Every row belongs to one group in each of 4 separate groupings. Each group adds its own fixed numbers to the row, and there is some noise. The rows also spread widely along 12 directions, which tell nothing about the answers.
(in the rows, 100 means zero)
Known rows, each followed by its group in each grouping:
[ 69, 129, 129, 139,  89, 104, 110, 105,  64,  94, 110,  90,  78, 121,  85,
  81, 113,  95, 115, 111,  76, 112, 108,  94,  90,  94, 106,  99,  93,  74,
 101, 130,  98,  75,  93,  74, 107]	J_772 J_405 J_173 Zom
[ 96, 102, 118, 106,  91, 131, 109, 103,  75, 112, 106, 139, 107, 103,  85,
  64, 126,  83, 106, 102,  92,  89,  97,  69,  83,  96, 146,  81,  89,  94,
 104,  86,  98,  82, 117, 101, 106]	J_171 J_405 J_173 Mosev
[118,  79, 113,  98,  87,  97, 112, 100,  86,  92,  95, 126, 105, 116,  87,
  89, 119,  83,  87,  85,  80, 111, 109,  95,  95, 107, 132,  96,  93,  83,
 113, 100,  76,  88,  91,  96, 105]	J_254 J_715 J_155 gogep
[ 88, 108,  85,  83, 104, 108,  60,  90,  88,  94, 113,  99, 143, 103, 111,
 116, 110,  79, 136, 111, 108, 115, 101, 111,  89,  86,  55,  85, 111,  95,
 109,  95,  99, 102, 113, 106, 107]	J_772 J_948 J_155 Mosev
[122,  72,  96, 105,  82,  82,  88, 106,  71,  58, 100,  93, 123,  95,  66,
 108, 117,  67,  77,  82, 111, 116, 122, 113,  95,  99, 128, 104,  90,  91,
 140, 105,  66,  94,  93, 100,  93]	J_254 J_715 J_742 Nada
[ 99,  89,  85,  87,  95,  73, 104, 100, 118, 107,  95,  89,  88, 140, 117,
 160,  94, 124, 132, 105, 104, 120, 103, 115, 113,  88,  76,  92, 122,  84,
  98,  95, 126,  80,  96, 101, 113]	J_171 J_948 J_742 Gusu
[ 81, 109, 114, 123,  80, 123,  82,  98,  99, 125, 127, 100, 122, 110, 115,
  99, 102, 112, 138, 124,  66,  94,  83,  98,  74, 104,  83,  76, 117,  77,
  97, 113, 112,  77, 111, 108, 105]	J_772 J_948 J_742 figu
[ 74,  79, 128,  75,  91, 110,  75,  78,  84, 100, 106, 109, 133, 133,  78,
  82, 112, 105, 128, 123,  66, 120,  88, 115, 116, 103,  83,  69,  94,  91,
 104,  96, 122,  80, 120,  83, 146]	J_171 J_715 J_742 Zom
[ 61, 102,  91, 118,  93, 123, 112,  88, 112, 100, 139, 106, 102,  87, 110,
 162,  87, 116, 132, 109, 115, 113, 105, 112, 114,  61, 101,  61, 111, 111,
  78,  67, 134, 101, 119,  95, 118]	J_254 J_715 J_173 figu
[ 79,  95, 110, 121, 115, 125,  93,  81,  72, 102, 129,  94, 128,  59,  79,
 116,  92,  71,  96, 119, 103,  49, 127,  98,  89,  93, 102,  91, 102,  93,
  88, 110,  73,  88, 118,  93, 116]	J_254 J_948 J_155 gogep
[105,  73,  77, 107,  86,  93,  89, 105,  95,  99, 114, 115, 114, 111, 114,
 142,  94, 119, 134, 113,  85, 113, 107,  97, 102,  97,  86,  89,  78, 122,
 121,  83, 135, 100, 120, 107, 102]	J_171 J_405 J_155 Nada
[ 90,  73, 110,  93,  98, 110,  70,  93,  94, 119, 107,  97, 139, 113, 101,
 107, 103, 115, 123, 133,  83,  81, 101, 102,  85, 109,  85,  74, 111, 100,
 114, 103, 122,  82, 126, 108, 109]	J_254 J_405 J_173 Gusu
[ 72, 108, 112,  83, 116, 120, 109,  85, 115, 110,  99, 107,  92, 119, 108,
 131, 110,  94, 123,  99, 112, 112, 106, 103, 102,  74,  95,  86, 140,  85,
  86,  89,  97,  88, 104,  96, 122]	J_171 J_405 J_173 Zom
[ 78, 116, 108, 107, 105, 121,  89,  92,  96,  96, 113,  96, 105,  91, 100,
  92,  99, 104, 112, 109,  87,  95, 103, 107, 107,  87,  88,  86, 103,  92,
  76, 108, 106, 104, 107,  92,  96]	J_171 J_948 J_173 Zom
[108,  79, 100,  70, 109, 126, 103,  80, 110, 125, 104, 138, 124, 107, 106,
 123, 107,  83, 118,  98,  90,  79, 110,  91,  95,  95, 102,  92, 115,  96,
  90,  77,  75,  93, 114, 110, 124]	J_254 J_948 J_155 figu
[105, 103, 110, 140, 117,  85, 121, 117, 112,  80,  77,  68,  43, 119, 105,
 100,  88, 122,  78, 109,  83,  90, 112, 105,  97, 114, 118, 131,  92,  88,
  95, 130,  77, 115,  86, 100,  77]	J_772 J_948 J_742 figu
[ 97,  85, 124, 136,  89, 128, 110, 110,  89, 115, 113, 125, 100, 103,  98,
 103, 119,  93, 112, 109,  71, 100,  91,  80,  66, 108, 132,  88, 100,  89,
 125,  98,  84,  83, 117, 109, 108]	J_772 J_405 J_155 Zom
[ 82, 108, 108,  96, 133, 104, 107,  94, 115,  90,  75, 101,  70, 129, 117,
  88,  96, 117, 109, 110,  86, 116, 110, 107, 112,  96,  86, 100,  89, 112,
  78, 100, 110, 117, 105,  94, 101]	J_254 J_405 J_173 Nada
[ 85, 102,  99, 118, 110, 111,  78,  90, 108,  99, 121,  93, 114,  98, 128,
 124,  94, 108, 128, 118,  88, 110, 100, 121,  78, 100,  59, 100, 110, 106,
 110, 108,  93, 118, 115, 111,  86]	J_171 J_715 J_173 figu
[107,  94,  87,  56,  92, 103,  67,  98, 105,  95,  90, 102, 142, 114, 108,
  94, 110, 102, 113,  96, 100, 114, 103, 112, 106,  91,  79,  71, 122,  93,
  95,  95, 117, 105, 101, 103,  91]	J_254 J_405 J_155 Gusu
[ 88, 107,  91,  92, 120,  99, 108, 111, 109,  83,  82,  90,  81, 117, 108,
 117, 112,  93, 102,  98, 133, 126, 103, 109, 106,  82, 116,  93, 115,  98,
 102,  83,  99, 109, 102, 105,  98]	J_171 J_948 J_155 Mosev
[ 97,  92, 101,  55,  83, 112,  71,  77, 100, 112, 113, 126, 156, 115, 106,
 109, 124,  80, 131,  96,  92, 124,  92, 114,  92,  92,  70,  70, 130,  80,
 104,  86,  97,  86, 108, 105, 117]	J_171 J_715 J_155 Gusu
[ 74, 109, 113, 105, 115, 107, 110,  90,  97, 111, 102, 102,  89, 118, 101,
 115, 107,  86, 121, 107,  98, 103, 105, 103,  91,  87,  92, 100, 114,  85,
  96, 103,  90,  75, 104,  97, 117]	J_171 J_948 J_173 Nada
[ 94,  92, 103, 136, 111, 107,  95, 118,  71, 106, 102,  94, 100, 112,  97,
  78, 106,  97, 111, 139,  86,  76, 102,  85,  66, 116, 115,  97,  71, 108,
 131, 108, 105,  77, 126, 110,  96]	J_772 J_948 J_155 Nada
[ 77,  98,  98,  96,  94,  99,  95,  87,  82,  87, 123, 104, 111, 108,  87,
 125,  96,  96, 132, 104,  94, 122, 112, 114, 123,  81,  78,  92,  78, 107,
  92,  91, 114,  99, 114,  85, 131]	J_171 J_948 J_742 figu
[112,  77, 115, 109,  88,  85, 133,  97, 114, 102,  92, 125,  58, 144, 106,
 116,  92, 133, 110,  99,  52, 115, 103,  96, 117, 110, 110, 116,  74,  98,
  94, 101,  99,  99,  94,  92, 114]	J_772 J_715 J_173 figu
[ 93,  89,  89,  84, 122, 100, 104,  79,  95,  95, 106,  98, 111,  85,  84,
 149,  93,  71,  99,  96, 126,  69, 138, 104, 110,  76,  93, 105, 111,  99,
  89,  91,  71,  90, 104,  96, 115]	J_254 J_948 J_173 Nada
[ 95, 109, 107,  99, 124, 128, 128, 100, 119, 134,  83, 127,  71, 128, 130,
  96,  99, 115, 115, 116,  82,  66, 107,  74,  87, 101, 119,  92, 113,  88,
  75,  91,  95,  88, 102, 103, 101]	J_254 J_405 J_155 Zom
[109,  89, 113,  61,  86, 106,  93,  95, 116,  95,  77, 106, 108, 126,  89,
  67, 105, 118,  90,  93,  73, 101,  95, 106, 126, 103, 112,  91, 108,  85,
  71, 106, 108, 103,  92,  93,  98]	J_171 J_948 J_173 figu
[ 94, 109,  91,  81, 131, 118,  80,  74,  75, 104, 116, 118, 129,  89, 107,
 113, 104,  66, 129, 108, 100,  78, 132,  96,  88,  91,  57, 111,  91, 110,
  98,  97,  65, 111, 117,  96, 110]	J_171 J_405 J_155 Zom
[104,  93,  86,  52,  98, 109,  69,  98,  96, 102,  87, 100, 137, 124, 104,
  87, 108, 105, 119, 114, 102,  88, 106,  97, 107,  95,  90,  76, 117,  97,
  99,  92, 128,  91, 109, 101, 101]	J_171 J_405 J_155 Zom
[ 75,  95, 118, 102, 116, 103,  76,  98,  92,  64,  89,  55, 114,  90,  74,
  93, 104,  85,  75, 121, 117,  98, 107, 129, 101,  97, 103,  92, 122,  84,
 103, 112,  86, 109, 105,  91,  98]	J_171 J_715 J_155 Mosev
[ 96, 118,  96, 120, 125, 120,  57, 101,  79,  88, 109,  70, 127,  79, 112,
  67,  91,  98, 105, 135,  95,  56, 121, 101,  69, 111,  72, 106,  89, 110,
 103, 126,  86, 122, 120, 110,  69]	J_772 J_405 J_742 figu

New rows, each followed by its group in each grouping:
[139,  72,  87, 114,  72,  94,  97, 110,  96,  94, 111, 113, 115,  82,  99,
 128, 103,  94,  92,  81,  84,  95, 110,  95,  89, 106, 122, 109, 101,  86,
 118, 108,  75, 100,  91, 114,  79]	J_171 J_948 J_155 gogep
[ 73, 108, 112,  75, 114, 131,  67,  88,  92,  87, 102,  83, 141,  93,  82,
  75, 116,  80, 100, 105, 117, 102, 100, 118, 104,  77,  98,  60, 129,  89,
  88,  99, 103,  97, 113,  95, 106]	J_254 J_948 J_173 Zom
[123,  86,  90,  64, 130, 112, 105,  83, 117, 105,  87, 142,  97, 116, 113,
 102, 102,  98, 112,  87,  86,  99, 110,  97, 117,  98,  95, 107,  83, 115,
  84,  77,  79, 119, 112, 108, 112]	J_171 J_948 J_742 Zom
[ 95, 106,  87, 111, 102,  90,  97, 114, 102,  80,  91,  61,  84, 110, 100,
 110,  88, 119,  93, 109, 110,  88, 117, 111, 109,  89, 109,  98, 106,  94,
  91, 116, 113, 103,  91,  95,  77]	J_254 J_948 J_173 figu
[ 92, 125,  83,  79,  95, 104,  88,  93, 111,  89, 100,  82, 109,  94, 107,
 113,  95, 101, 106,  93, 114,  90, 114, 111, 114,  73,  83,  85, 132,  81,
  63, 104, 111,  96,  84,  96,  77]	J_171 J_948 J_173 Nada
[ 83,  81, 120, 129, 107, 113, 128,  94, 109,  87, 107,  91,  71,  84,  77,
 121,  83, 118,  77, 114,  96,  71, 114, 105, 120,  94, 141,  99,  89, 106,
  80,  94, 101, 109, 114,  91, 110]	J_171 J_715 J_173 figu
[111,  99,  78,  64, 116,  91,  81, 105,  91, 108,  73,  79, 111, 124, 103,
  98, 102, 100, 103, 124, 130,  47, 122,  87,  94,  98, 105,  97, 126,  84,
 103, 105, 107,  74,  98, 108,  85]	J_171 J_948 J_173 Mosev
[ 72, 111,  97, 119, 120, 130, 110,  97, 112, 124, 112, 116,  89,  99, 125,
 119,  89, 119, 131, 127,  99,  78, 100,  89,  96,  87, 100,  75, 100, 108,
  74,  77, 124,  98, 123, 109, 105]	J_254 J_948 J_173 Mosev
[100,  92, 104, 119,  97,  91, 115, 111, 110,  77,  94,  92,  76, 104, 101,
 130, 106,  98,  91,  81, 102, 137, 103, 118, 105,  90, 118, 105, 111,  87,
 106, 107,  87, 109,  87, 100,  95]	J_171 J_948 J_155 gogep
[ 85, 115,  96,  93, 114,  99, 118,  87,  97, 118, 104, 111,  86, 130, 115,
 139, 100,  89, 133, 100, 104,  94, 123,  97,  96,  81,  81, 108, 114,  86,
  89, 101,  84,  81,  93,  95, 116]	J_254 J_948 J_173 figu
[ 94, 107, 106,  71, 122, 106,  89,  79,  83, 105,  97, 133, 118, 132, 103,
  73, 113,  76, 129, 102,  72, 113, 109, 102,  99, 103,  64,  99,  76, 102,
  93,  97,  83,  95, 107,  97, 122]	J_254 J_948 J_742 Nada
[ 98,  96, 104, 114,  79,  98,  94, 100,  75,  92, 123, 125, 104, 111,  91,
  94, 107, 110, 127,  98,  56, 128,  97, 100, 113,  99,  88,  99,  56, 106,
 105, 105, 114, 100, 110,  87, 106]	J_171 J_948 J_173 Zom
[ 97,  70, 108,  56, 112, 101,  92,  88, 102,  85,  70,  94, 114, 119,  74,
  89, 102, 102,  81, 120, 109,  78, 111, 108, 125, 101, 122,  85, 105,  98,
  90,  84, 108,  98, 111,  92, 122]	J_171 J_715 J_155 Mosev
[ 77,  88, 135,  97, 100, 131,  73,  91,  90, 101, 102,  97, 140, 101,  83,
  60, 117,  87,  98, 118,  74, 107,  85, 113,  84, 110, 102,  65, 118,  80,
 101, 115,  97,  89, 116, 100, 115]	J_254 J_948 J_155 gogep
[120,  95,  68,  74,  90,  98,  93,  98,  78, 104, 108, 116, 130, 101,  94,
 121, 108,  76, 113,  87, 125,  71, 129,  83,  99,  78, 112,  91, 103,  96,
 104,  83,  98,  72,  98, 104,  95]	J_254 J_948 J_173 Nada
[130,  77,  97,  45,  92, 104,  88,  86, 145,  90,  70, 116, 117, 105,  98,
 102,  98, 112,  79,  74,  83,  98, 101, 112, 132,  96, 105,  89, 130,  74,
  61,  90,  82, 120,  79, 105,  95]	J_254 J_948 J_742 Mosev
[119, 118,  72, 110,  87, 102,  77, 117,  74,  89, 114, 117, 121,  97, 119,
  91, 117,  86, 126,  95,  99, 120, 102,  92,  80,  98,  89,  98,  81, 101,
 122, 100,  96, 109, 103, 113,  68]	J_171 J_948 J_155 Mosev
[100, 105,  95, 128, 103,  96, 116, 108,  84,  74, 104,  86,  76,  81,  79,
 100,  90, 101,  77,  97, 102,  75, 125,  97, 112,  89, 129, 113,  76, 103,
  82, 111,  94, 103,  97,  90,  79]	J_171 J_948 J_173 Nada
[ 90,  94,  96, 106,  96,  83,  82, 104,  66, 103, 111, 105, 110, 146, 109,
 116, 116,  93, 151, 116,  88, 133, 105, 104,  80, 103,  67, 110,  84, 103,
 146, 110, 107,  80, 113, 102, 113]	J_171 J_948 J_173 figu
[ 80, 106, 119,  89, 113, 109,  88,  77,  98,  93,  96,  89, 105,  95,  90,
  83,  85, 104,  97, 120,  64,  70, 118, 110, 115, 101,  69, 103,  99,  91,
  58, 121,  95, 108, 100,  79, 105]	J_171 J_405 J_155 Nada
[129,  87,  72,  82, 106, 100,  91, 102,  91, 101, 106, 132, 127, 107, 121,
 135, 128,  68, 126,  81, 125, 122, 114,  91,  72,  87,  97, 100, 102, 112,
 141,  74,  74, 103, 118, 123,  93]	J_772 J_405 J_155 Gusu
[133,  96,  81, 112,  71,  84,  98, 118,  70,  94, 107, 102, 105, 106,  91,
 106, 109,  91, 100,  89,  96,  77, 123,  83,  85, 101, 121, 119,  89,  84,
 121, 118,  82,  83,  85, 103,  71]	J_171 J_948 J_173 figu
[ 82, 119, 111,  98, 113, 127,  96,  86,  99,  92, 112, 139, 106, 100, 107,
  85, 118,  82, 122,  85,  85, 147,  92, 107, 102,  83,  88,  83,  87, 104,
  84,  84,  87, 120, 111,  98, 109]	J_254 J_948 J_173 Mosev
[119,  68,  98, 102,  71,  89,  93, 108,  98,  88,  96,  79, 109, 100,  78,
 125,  90, 119,  86, 106,  98,  65, 121,  93, 109,  99, 130, 101, 110,  89,
 106, 112, 110,  89,  95,  97,  89]	J_772 J_405 J_173 figu
[ 65, 121,  98, 118, 110, 126,  84, 106,  93,  79, 112,  71, 112,  73,  91,
  98,  94,  98,  99, 120, 125,  90, 102, 110, 103,  78, 108,  67, 109,  95,
  77,  94, 118, 110, 114,  95,  90]	J_254 J_948 J_155 Mosev
[106, 121,  94, 105,  97,  94,  96, 105, 109,  86,  95, 127,  83, 125, 132,
 101, 110, 109, 128,  80,  74, 158,  99, 105,  99,  94,  75, 107,  92,  98,
  95, 102,  93, 128,  85, 102,  78]	J_254 J_405 J_173 Mosev
[ 80, 101, 116, 118, 103, 116, 104,  92,  94,  75, 113,  79, 103,  66,  66,
 115, 103,  73,  76,  92, 116,  89, 114, 111, 104,  75, 122,  91, 113,  87,
  88, 106,  73,  97, 104,  91, 103]	J_772 J_948 J_173 Nada
[114,  75,  96,  86, 120,  97,  84,  99,  84,  89,  89, 100, 117, 118,  96,
 105, 115,  79, 101, 110, 108,  96, 113, 106,  86, 109, 104, 108,  96, 104,
 139,  94,  73,  99, 114, 108, 100]	J_171 J_715 J_155 Zom
[123, 104,  80,  44, 112, 111, 108,  87,  98, 101,  87, 136, 111, 116, 103,
  85, 112,  79, 107,  79, 109,  87, 122,  84, 115,  84, 106, 100,  87, 109,
  77,  73,  84, 107, 101,  99, 106]	J_772 J_948 J_155 figu
[ 80, 109,  99,  73,  86, 131,  94,  80, 102,  79, 123, 130, 137,  81,  90,
 112, 118,  70, 111,  74, 115, 140,  98, 115, 119,  63, 105,  55, 118,  91,
  74,  62,  97, 113, 105,  91, 117]	J_254 J_715 J_155 Mosev
[ 81,  85, 116, 114, 100, 124,  70, 100,  63,  82, 118,  83, 139,  84,  64,
  72, 103,  87,  96, 128,  96,  81, 107, 108,  97, 102, 115,  76,  76, 109,
 111, 106, 105,  97, 132,  94, 114]	J_254 J_948 J_742 figu
[105, 103, 116, 126,  68, 110, 112, 103,  79, 135, 111, 129, 101, 110,  97,
  99, 108,  95, 118, 113,  57,  59, 105,  65,  69, 114, 119, 104, 110,  56,
  98, 117,  80,  59,  91,  98, 100]	J_171 J_405 J_155 Mosev
[118,  80, 108, 112,  71,  94,  86, 110, 114,  88,  89, 105, 100, 105, 101,
 102,  99, 128,  94,  96,  61, 114,  96, 104, 105, 110, 105,  97, 105,  83,
  98, 117, 103, 112,  87, 103,  78]	J_254 J_405 J_173 Mosev
[113,  84,  87,  78, 124,  78,  92, 105,  83,  85,  74,  67, 105, 114,  77,
 101,  99,  94,  76, 111, 132,  59, 134, 101, 109,  98, 115, 107, 100,  96,
 107, 111,  92,  88, 103,  95,  89]	J_254 J_948 J_173 Gusu
[ 78,  92, 108, 107, 144, 114,  94,  85,  97,  79, 100,  89,  97,  92,  97,
 106,  91,  94,  94, 120, 100,  89, 118, 119, 108,  99,  89, 100,  85, 118,
  94,  96,  81, 128, 122,  91, 106]	J_254 J_715 J_155 Zom
[108, 105,  95, 144,  95,  88, 107, 113,  79, 111, 105, 101,  79, 106, 108,
 111,  92, 110, 109, 118,  76,  63, 117,  80,  82, 112, 106, 118,  83,  82,
 101, 122,  88,  84,  92, 101,  78]	J_254 J_948 J_173 Mosev
[ 82,  97,  99, 115, 108, 126, 107, 106, 101, 109, 105,  83, 104,  85,  98,
 129, 106,  86,  99, 117, 141,  66, 111,  89,  73,  78, 143,  75, 143,  88,
 107,  85, 101,  71, 114, 114, 101]	J_171 J_405 J_742 Nada
[106, 108,  94,  95, 122, 111,  86,  99,  89, 106,  92, 106, 107, 101, 112,
  89, 108,  88, 107, 112, 110,  71, 118,  85,  78,  99, 101, 106, 106, 100,
 104, 103,  81, 104, 109, 111,  81]	J_171 J_405 J_173 Mosev
[ 94,  96,  97,  79,  82, 107,  73, 105,  76,  68, 107,  90, 134, 103,  72,
  78, 118,  89,  99,  94, 113, 127, 101, 113, 113,  83, 113,  77,  93, 104,
 112,  96, 118, 104, 111,  93,  97]	J_171 J_948 J_173 figu
